The rows are grouped in 4 different ways at once. Each group adds its own fixed numbers to the row, and there is some noise. The rows also spread widely along 11 directions, which tell nothing about the answers.
Some rows, each with its group in each grouping after it:
0.637,2.753,-0.914,1.163,0.101,1.477,1.292,-0.295,-2.572,0.267,1.170,2.507,1.025,-0.131,4.729,2.704,-1.667,-1.284,3.320,1.473,1.482,-1.487,-0.536,0.165,-1.144,-2.184,0.860,1.037,0.121
(5) k_837 k_345 N
0.258,0.470,-0.066,1.472,0.788,-1.272,-1.695,1.106,-1.037,0.796,0.418,-1.336,-2.188,0.478,2.620,1.344,-1.441,-0.518,0.311,-0.719,0.601,-0.495,1.621,1.336,-0.347,1.262,-2.436,0.580,-2.400
(0) k_227 k_502 Y
-1.769,1.203,1.602,1.047,-4.117,5.571,3.222,-0.018,-2.974,-1.451,-2.661,-0.714,6.015,-3.005,-2.430,-0.496,0.622,0.955,1.082,2.475,-0.166,1.819,-2.834,-3.002,-1.414,-1.862,4.762,3.091,-0.622
(3) k_190 k_838 Y
1.840,4.303,1.927,0.154,1.781,2.444,-1.823,-0.638,2.348,-3.502,3.670,-2.496,-1.190,3.144,1.331,2.033,1.055,1.231,-2.154,0.952,1.058,2.231,0.544,-3.633,-2.249,1.323,-1.174,-1.502,-2.302
(4) k_39 k_646 Z
1.302,0.667,-0.035,-0.015,-2.395,0.936,-1.211,-0.078,-0.721,-3.154,0.857,1.630,1.265,2.259,-0.330,0.725,2.752,-0.868,2.174,2.642,1.016,0.561,-2.687,1.017,0.319,-4.327,3.319,-0.622,1.593
(2) k_190 k_268 N
0.454,-0.481,-1.849,-1.129,-1.130,0.134,-0.093,-0.123,-1.161,1.542,-1.760,-0.441,1.263,-0.130,-0.799,0.537,2.044,-0.137,2.239,0.393,-0.723,-0.325,1.099,-0.148,2.682,-2.233,1.062,-0.621,1.469
(4) k_837 k_502 Z
-1.100,-0.038,1.574,2.106,2.924,1.106,0.009,1.655,5.069,-2.110,2.382,-4.797,-2.912,5.272,-1.013,-2.035,-1.654,4.431,-2.290,-2.525,3.534,3.146,0.405,-3.507,-3.700,1.024,-4.131,-1.305,-3.568
(2) k_227 k_838 V
-0.056,2.189,-0.435,-3.217,1.985,2.503,0.425,0.030,-1.025,0.967,0.567,1.013,0.944,0.574,2.180,-0.077,-0.231,1.797,-0.595,-4.381,-1.127,0.292,1.368,-0.660,1.435,-1.231,0.356,1.551,-0.236
(0) k_39 k_345 V
-0.525,-0.841,-1.647,0.605,-0.279,1.374,1.705,1.724,0.366,-0.926,-0.156,-1.303,1.944,2.011,-2.297,-2.854,-1.567,2.111,3.588,-2.373,1.054,1.917,-0.868,-1.258,-0.665,-1.556,-0.461,-0.283,-0.934
(1) k_227 k_646 N
-0.992,-2.699,-2.779,-1.111,0.296,0.736,0.894,0.119,-0.033,3.973,-2.714,-2.007,2.584,-0.279,-1.527,-0.508,1.940,-0.440,0.802,-1.477,0.008,-0.640,2.433,1.030,2.884,-2.769,0.291,-0.848,0.913
(3) k_837 k_268 Y
0.320,0.235,-0.111,-0.694,0.594,0.724,1.052,0.369,-0.938,0.433,0.645,0.742,-0.117,0.000,0.751,0.008,0.330,-0.476,0.909,-0.648,0.269,1.245,2.366,-1.648,-1.908,2.499,-0.547,0.641,-0.691
(5) k_227 k_838 N
1.212,2.803,-0.613,-1.588,0.696,-0.620,1.623,0.295,0.136,1.049,2.543,1.355,-2.495,-1.148,2.512,0.689,-1.833,0.964,1.098,0.091,-2.144,-0.343,2.070,-2.413,3.575,1.617,-2.069,-1.210,1.383
(1) k_227 k_646 V
-0.106,0.951,0.926,2.266,-0.299,-0.359,-0.354,-0.234,0.159,0.105,1.031,-0.658,-1.704,0.055,0.392,1.413,-0.171,-0.127,0.715,0.989,0.607,-0.062,0.669,1.265,-1.249,0.853,-1.013,-0.252,-2.629
(1) k_227 k_268 N
-0.943,-1.439,-0.302,-0.892,-0.740,2.333,0.787,0.705,-2.832,1.360,-2.848,1.328,2.780,0.760,-3.272,-2.192,2.641,1.334,1.794,-4.134,0.476,1.954,1.048,0.691,-0.017,-1.551,2.550,1.962,0.189
(4) k_837 k_268 V
1.711,1.372,-1.972,-0.172,-1.470,1.982,-0.999,2.460,-1.296,-5.135,0.445,-4.215,3.021,1.388,-1.832,-1.084,-2.627,-1.062,4.836,-1.842,-0.316,2.969,-2.213,-2.985,-1.189,-0.542,0.114,1.140,-4.417
(2) k_227 k_502 N
-0.428,-0.398,-0.498,3.805,2.559,-1.962,-0.911,0.992,2.528,2.166,0.954,-3.290,-2.506,3.640,1.726,0.473,-0.773,1.606,-0.161,-0.801,2.840,-0.202,1.713,1.850,-0.890,-1.952,-3.574,-1.261,-1.828
(0) k_39 k_268 Z
0.563,0.561,-0.783,1.692,-1.524,-2.147,-0.109,0.988,-1.517,1.579,-0.304,-0.735,-2.241,-0.775,0.545,0.032,-1.712,0.167,2.680,-0.500,-1.256,-1.011,0.317,2.218,2.766,-0.759,-0.658,0.896,-1.535
(2) k_227 k_268 V
-1.912,-1.582,0.508,-4.052,1.969,4.067,0.189,-3.680,3.623,-0.836,0.777,1.333,0.263,-0.532,0.228,2.502,2.709,1.078,-2.803,1.641,1.277,1.109,0.923,-1.978,-4.592,2.296,0.111,-2.043,1.791
(4) k_227 k_502 V
0.154,0.015,1.328,1.803,-0.893,-0.185,-0.669,1.954,-1.909,-0.577,-0.360,1.149,-0.223,4.527,0.267,-1.990,1.371,1.721,1.535,-1.515,3.139,0.015,-2.596,2.012,0.601,-4.819,2.211,1.113,1.038
(2) k_837 k_345 Y
0.446,1.101,-0.378,-0.926,-0.460,1.341,-0.726,0.139,-0.673,0.086,-0.168,-1.988,1.475,0.178,-0.498,1.239,1.835,-0.583,-0.015,0.179,-0.286,0.554,1.324,-1.723,1.948,-0.772,0.835,-0.577,-0.307
(1) k_837 k_502 Y
-0.270,2.128,1.161,-0.666,-3.445,-0.694,0.426,-0.759,-0.721,0.155,0.560,0.462,-1.997,-2.507,0.488,0.130,0.290,1.058,0.161,3.237,-2.440,-0.593,-1.215,-0.920,2.931,1.063,0.948,-0.233,1.915
(0) k_227 k_646 Y
-1.122,1.117,-1.494,-0.384,-1.084,-0.293,-0.023,-0.656,-0.584,2.364,-2.112,-0.727,-0.129,-1.554,0.194,0.509,0.574,0.534,0.269,-0.056,-2.704,-2.014,0.923,1.257,3.292,-0.951,0.704,0.708,-1.618
(5) k_837 k_838 N
0.768,1.967,-0.733,0.644,-0.720,0.490,-1.842,-0.395,-0.053,-2.993,2.078,0.091,-0.770,1.919,1.408,1.328,0.531,-0.561,1.014,1.146,0.229,-0.361,-2.497,0.223,-0.262,-2.130,0.944,0.417,0.349
(5) k_227 k_345 V
0.842,2.825,3.039,-1.157,-2.151,-0.304,1.534,-0.358,-0.066,-1.266,2.586,2.819,-3.724,-0.851,0.890,-0.381,0.591,1.810,-0.190,3.536,-1.154,0.863,-0.023,-3.321,0.268,3.600,-0.256,-0.287,2.131
(4) k_227 k_838 N
1.091,0.431,-0.950,0.422,0.882,2.495,-0.730,1.599,-2.554,0.305,-0.022,-2.530,2.811,2.407,-1.373,0.060,2.796,-1.321,0.073,-3.965,2.061,3.132,4.206,-1.064,-0.731,-1.586,1.163,1.211,-1.955
(5) k_227 k_268 Y
2.560,3.396,2.221,4.987,-1.651,-1.558,-2.320,1.730,-2.911,-0.598,1.822,-3.277,-2.799,2.335,1.018,1.212,1.870,-0.971,-0.285,0.858,2.301,1.817,3.290,-0.381,0.649,-0.124,-0.105,0.470,-2.758
(5) k_227 k_646 Y
-1.329,-5.240,-5.393,-0.373,0.275,-1.453,0.052,-0.887,-0.625,4.571,-2.965,0.914,0.546,-1.800,0.642,0.952,-0.708,-1.236,3.487,0.050,-1.685,-3.225,0.611,5.960,2.743,-2.385,-0.387,-0.435,1.844
(4) k_227 k_268 Y
-0.757,-0.617,3.179,1.578,-0.749,-3.382,0.432,0.668,-0.210,2.154,-0.378,2.128,-4.585,0.885,0.679,-1.983,-0.533,2.683,-0.231,0.721,0.821,-1.347,-1.614,3.845,0.647,1.401,-0.869,0.709,0.691
(2) k_39 k_268 Y
-1.223,0.619,1.255,2.354,1.399,1.189,0.144,0.860,0.444,0.462,-0.601,-1.274,0.148,1.815,0.813,-0.944,-1.224,2.108,-0.891,-1.548,2.169,-0.198,-1.186,2.255,-1.746,-0.962,-0.796,1.482,-2.995
(3) k_39 k_268 Y
0.913,1.053,-1.861,-2.110,0.090,0.929,-0.427,1.120,-0.629,0.176,0.056,-3.468,1.335,0.427,-0.899,-0.219,0.655,-0.068,-0.146,-2.180,-0.828,1.373,3.024,-2.377,2.438,-0.403,-0.351,0.074,-0.941
(5) k_227 k_502 Y
-0.098,-2.539,-1.740,-1.179,-0.878,-0.058,0.208,1.285,0.446,-0.678,-0.763,-1.783,1.105,1.822,-3.094,-3.560,0.494,1.554,2.582,-2.055,-0.281,2.272,-0.951,-1.483,0.460,-0.059,-0.183,-0.524,1.305
(0) k_39 k_646 V
2.064,0.875,-0.093,-4.738,-0.465,-1.577,-3.000,-0.017,-0.378,-1.782,2.045,2.496,-2.983,1.036,0.447,0.137,3.524,-1.407,-0.388,-0.249,-2.384,0.482,1.124,-0.692,2.771,1.709,-0.053,-0.884,2.993
(0) k_227 k_502 V
-1.918,-2.238,-0.409,2.727,1.176,-2.238,0.326,0.491,1.601,2.461,-0.086,-0.938,-3.094,0.587,1.586,-0.154,-2.675,1.591,0.533,-0.192,1.119,-1.413,-0.025,3.082,-1.265,1.139,-3.533,-0.442,-0.908
(0) k_227 k_268 Y
0.064,-1.292,-4.080,0.571,0.586,-0.496,-0.543,0.729,-0.164,0.746,0.611,-0.413,0.868,1.371,2.059,0.606,-1.558,-1.210,3.306,-0.120,0.090,-0.967,-0.454,1.683,1.410,-3.409,-0.987,-0.605,1.524
(0) k_227 k_268 Y
-0.570,2.455,1.382,-1.893,-0.745,2.016,0.969,-1.820,0.816,0.866,0.174,-0.393,0.056,-1.326,-0.013,1.773,1.888,0.700,-1.109,1.050,-0.674,0.381,1.307,-1.612,0.648,0.320,1.268,-1.127,-0.991
(2) k_837 k_268 N

New rows. What belongs after each?
-0.505,-1.548,-1.768,0.163,1.385,1.361,-1.351,0.690,1.355,-2.616,0.318,-2.617,1.565,2.559,-0.702,-0.370,-1.239,-0.002,0.960,-1.200,1.641,1.172,-1.749,-0.402,-3.330,-0.176,-1.116,0.169,-1.631
(5) k_227 k_502 Y
3.436,2.713,2.767,-3.368,-3.003,-0.281,0.452,0.913,-2.772,-1.193,1.362,2.536,-0.385,1.299,-1.747,-2.084,5.387,0.115,0.928,1.340,-0.472,3.032,0.695,-3.608,3.480,-0.465,3.877,-0.570,4.818
(2) k_39 k_646 Z
-0.889,1.294,1.772,5.310,-1.883,0.234,-0.928,-0.355,0.163,-1.024,0.135,-1.423,-2.410,1.255,0.428,0.852,-0.577,2.534,0.661,2.098,2.113,0.042,-1.678,1.973,-1.192,-1.805,0.149,0.357,-2.371
(4) k_227 k_646 V
0.391,1.633,-1.885,2.003,-2.993,-0.463,3.526,0.552,-3.697,6.712,-2.353,-2.620,1.677,-3.308,0.565,0.586,-0.051,1.449,2.368,0.786,-1.263,-0.825,4.506,0.427,7.639,-4.833,1.255,1.178,0.946
(4) k_39 k_268 Y
-1.840,-3.425,-1.985,-1.676,-0.166,2.941,0.096,-1.661,0.206,-1.152,-1.009,2.832,3.355,0.792,1.044,0.981,0.781,-0.751,2.432,2.360,2.347,-0.616,-4.047,2.483,-3.176,-4.039,3.122,-0.064,3.293
(2) k_227 k_502 Y
-2.425,0.436,-1.688,-2.298,0.825,3.530,0.442,-1.104,4.260,-2.188,0.849,-1.610,2.576,2.520,-1.880,-0.908,0.906,2.844,-1.919,-0.514,0.452,0.742,-2.837,-1.279,-0.002,-3.646,0.980,-0.976,1.621
(5) k_227 k_268 Y
0.567,-1.200,-0.840,0.647,1.216,-0.289,-1.073,0.124,2.753,-1.954,2.188,0.099,-1.181,3.018,-0.157,0.709,0.495,0.107,0.598,1.091,0.957,0.298,-0.976,-0.148,-0.725,-0.690,-1.459,-2.081,1.350
(1) k_190 k_268 V
-0.299,0.781,2.940,1.114,-1.722,-1.716,0.471,0.558,-0.408,0.662,1.013,1.162,-3.379,0.462,1.293,-0.558,0.592,1.798,-0.631,2.154,1.754,0.180,0.012,-0.296,-0.189,1.166,-0.935,0.009,2.022
(0) k_227 k_502 Y
-0.776,-2.451,-0.597,1.496,2.169,0.818,1.447,0.315,-0.967,5.208,-0.914,-1.990,0.443,0.924,1.017,0.723,1.669,0.443,-0.828,-2.718,3.724,0.774,6.013,0.781,-1.733,-0.823,-0.806,0.006,-0.589
(5) k_227 k_345 Y
0.557,2.936,-0.997,-0.674,0.217,0.086,-1.124,-0.067,1.155,-1.988,2.308,-0.142,-1.320,0.522,1.935,1.295,-1.737,0.427,0.284,1.005,-2.260,-1.481,-1.942,0.023,2.554,-0.259,-0.670,-0.825,-0.249
(1) k_227 k_646 Y
0.082,0.171,0.981,-3.049,-2.748,0.310,1.266,-0.594,-0.577,0.673,-0.303,1.462,-0.326,-0.812,-1.351,-1.050,2.815,1.145,0.639,0.581,-0.923,0.317,-0.083,-0.387,2.189,-1.357,2.664,-0.334,2.048
(2) k_227 k_345 N
-2.284,-3.736,-2.005,0.683,3.560,-1.756,0.447,-0.388,4.767,3.100,0.060,-0.640,-3.936,2.508,2.410,-0.355,-2.940,3.446,0.127,-1.707,1.741,-2.626,-0.190,3.718,-0.583,-1.646,-4.182,-2.094,-0.041
(2) k_227 k_345 V
-0.931,-0.419,-0.661,-0.800,-2.118,2.229,1.817,-0.069,-2.237,0.321,-1.544,2.855,3.025,0.519,-1.346,-1.860,1.892,1.186,2.814,-0.519,1.160,1.067,-0.870,0.952,-0.089,-3.476,3.788,1.126,2.396
(5) k_227 k_646 N
-1.276,-0.952,-0.421,1.493,-0.105,-0.028,-0.834,-0.676,4.631,-2.374,2.141,-1.914,-1.585,3.511,-0.032,0.300,0.241,1.765,-0.531,3.397,2.322,-0.210,-3.968,0.596,-0.968,-3.215,-0.495,-2.578,1.401
(2) k_227 k_268 Y
1.791,2.116,2.245,0.675,-2.199,-1.404,-0.527,1.510,-1.302,-1.684,1.457,0.524,-1.975,2.596,-0.975,-1.690,1.813,1.310,1.244,0.456,0.778,1.711,-1.390,-0.712,2.043,-1.385,1.358,0.707,1.170
(2) k_39 k_268 V
0.521,2.612,1.246,2.884,0.550,-0.931,1.267,2.382,-0.150,-1.177,2.078,-1.961,-1.610,1.779,1.228,-1.456,-4.255,2.141,1.197,-0.723,0.957,0.977,-1.458,-1.721,-1.310,2.244,-2.947,1.552,-2.365
(5) k_39 k_268 Y
0.107,1.237,2.332,-0.940,-3.432,-0.957,1.979,1.708,-0.509,0.688,-0.377,-0.828,-1.577,0.515,-3.177,-3.694,1.509,3.831,0.438,-0.756,0.249,2.406,0.613,-2.853,3.832,-1.086,0.970,0.331,1.805
(2) k_227 k_502 V
0.213,3.010,3.398,1.131,-0.701,2.103,-0.784,1.053,-1.160,-4.444,2.111,1.163,-0.584,2.881,0.098,-0.528,0.256,1.113,-0.230,-0.253,1.991,2.206,-3.391,-0.376,-3.001,-0.073,1.754,1.751,-1.574
(2) k_227 k_268 Y
0.743,-0.029,-0.376,-2.202,1.305,2.300,0.110,-0.934,1.036,-0.862,1.942,0.366,1.725,2.070,1.212,1.353,2.126,-0.528,-0.132,1.274,1.864,1.254,-0.246,-1.336,-1.110,-1.741,1.466,-1.592,2.361
(2) k_39 k_268 Y
-1.007,-2.408,-1.728,2.534,-0.392,0.226,0.137,0.864,-0.853,1.593,-2.081,-1.227,1.892,1.894,-0.913,-0.655,0.546,0.985,2.876,-0.426,2.543,0.103,-0.531,2.445,0.485,-5.141,1.111,0.758,0.445
(1) k_39 k_502 V
0.546,1.602,-1.122,-3.236,-1.533,2.828,0.443,-0.629,-1.049,-1.759,0.529,1.728,2.759,0.704,-0.536,0.037,2.640,0.357,0.470,-0.083,-1.295,0.362,-1.375,-1.661,2.336,-3.720,3.552,0.559,3.411
(5) k_190 k_345 V
1.159,-2.143,-0.663,0.356,-1.518,-0.929,-1.602,2.880,-3.393,-0.720,-2.192,0.932,1.497,2.832,-2.509,-2.283,2.164,-0.395,2.552,-2.242,0.344,0.761,-0.485,2.425,2.179,-2.717,1.995,1.455,1.095
(1) k_190 k_502 Y
2.773,5.257,0.513,2.004,-1.123,-0.599,-1.157,1.944,-1.502,-4.058,4.145,-0.423,-2.439,1.621,2.465,0.798,-2.825,-0.201,2.193,1.588,-0.835,0.714,-1.916,-2.136,1.503,0.567,-1.465,0.751,-1.124
(4) k_227 k_268 Y
2.059,2.166,-1.030,-1.569,0.705,-1.661,-1.603,0.426,1.361,-2.442,3.275,-1.802,-3.376,-0.220,1.521,1.369,-2.052,-1.375,0.721,1.007,-2.056,0.305,0.772,-3.437,0.436,4.890,-3.694,-1.086,-0.995
(5) k_227 k_502 V
0.778,4.061,-0.643,-0.648,-2.169,-0.377,0.524,-0.091,-1.062,-1.180,1.533,0.997,-0.726,-2.095,3.530,1.826,-2.961,-0.287,3.338,3.297,-2.160,-1.776,-1.951,-1.776,2.325,0.118,-0.883,-0.030,0.190
(0) k_837 k_502 N
-1.769,-1.486,-1.977,0.022,0.367,3.448,-0.488,-1.724,1.578,-1.390,-0.127,-1.889,3.074,0.219,-0.081,2.154,0.143,-0.716,0.834,1.352,1.246,0.144,-2.427,1.000,-2.824,-2.755,1.650,-0.573,-1.027
(2) k_227 k_268 Y
1.572,2.887,0.441,-1.283,1.316,2.028,-0.062,-0.771,-2.520,0.877,1.274,2.278,0.519,-2.021,3.803,3.578,-0.033,-1.475,-0.601,0.180,-1.577,-0.675,3.086,-0.284,1.017,1.768,0.376,0.246,-0.674
(1) k_190 k_646 Y
-0.252,1.289,-1.673,0.343,0.166,-0.945,0.222,-0.457,-0.040,2.198,0.407,-1.195,-0.893,-1.648,2.962,1.750,-2.472,0.028,1.025,1.137,-2.200,-2.207,-0.105,1.367,2.623,-0.072,-1.600,0.119,-0.490
(0) k_39 k_268 Y
-0.259,2.475,-0.447,-2.728,0.080,2.230,0.763,-1.306,-1.085,-0.899,0.497,1.803,0.698,-3.283,1.884,2.024,-2.414,-1.171,1.881,-0.251,-2.899,-0.771,-0.959,0.269,-0.973,2.652,0.462,1.241,-2.924
(2) k_227 k_268 N
0.095,-0.291,-1.652,2.932,-4.015,-3.075,-2.720,0.236,-1.569,-0.519,-1.209,-1.320,-1.789,0.338,-1.708,-0.104,1.546,-1.204,2.561,1.878,-1.369,-1.378,-2.374,4.070,3.224,-3.160,1.697,1.134,0.029
(5) k_227 k_268 V
-0.664,1.366,1.987,0.958,-1.280,2.015,2.998,-0.213,-0.823,1.451,0.817,1.274,0.393,-0.465,2.162,0.379,0.523,1.585,-0.054,2.456,2.539,-0.127,-0.434,-1.187,-0.501,-2.442,1.490,0.441,2.377
(3) k_227 k_345 Y
1.069,1.805,4.458,1.645,-3.961,-0.426,-0.178,-0.446,-2.064,-2.101,1.798,2.219,-2.178,0.754,-0.870,-0.144,4.406,-0.455,0.266,4.624,2.059,1.641,-2.126,-1.586,-2.368,0.375,3.329,0.479,3.167
(5) k_227 k_345 Z
-0.431,0.513,-1.987,-4.598,1.876,1.999,-2.601,-1.758,0.303,-2.180,0.445,2.166,0.910,0.042,1.955,2.358,0.671,-1.870,-1.069,-0.547,-2.321,-1.622,-1.733,1.952,-0.710,0.782,0.890,0.545,0.197
(5) k_227 k_502 Y
-0.202,-0.931,-0.834,0.798,-0.355,0.059,0.790,0.932,-1.916,2.518,-1.685,-0.426,1.293,0.750,0.146,-0.856,0.062,0.626,1.920,-1.263,0.944,-0.169,0.223,2.670,1.935,-3.294,1.283,1.336,-0.112
(2) k_39 k_268 Y
-0.248,-1.216,-0.248,-2.849,-0.569,0.063,-2.457,-1.762,-1.074,0.579,-1.565,2.639,-0.610,-0.519,0.499,1.742,3.203,-1.161,-0.471,1.182,-1.470,-1.867,-0.336,2.963,1.217,0.399,1.826,-0.333,1.784
(4) k_837 k_502 Y
-1.366,0.689,0.219,1.027,-2.623,-0.651,0.997,-0.432,0.873,1.552,-1.104,-1.287,-1.087,-1.108,-1.753,-0.790,0.152,2.499,0.661,1.108,-1.212,-0.651,-0.161,1.045,3.113,-1.608,0.443,-0.732,-0.479
(1) k_227 k_646 N
-1.745,-0.389,2.250,1.192,-1.775,1.060,1.134,1.234,-0.753,0.159,-1.819,0.166,0.315,1.839,-2.663,-3.880,1.215,3.535,-0.460,-1.663,1.862,1.233,-1.790,1.162,-0.119,-1.739,1.675,1.358,-0.028
(3) k_227 k_646 Y
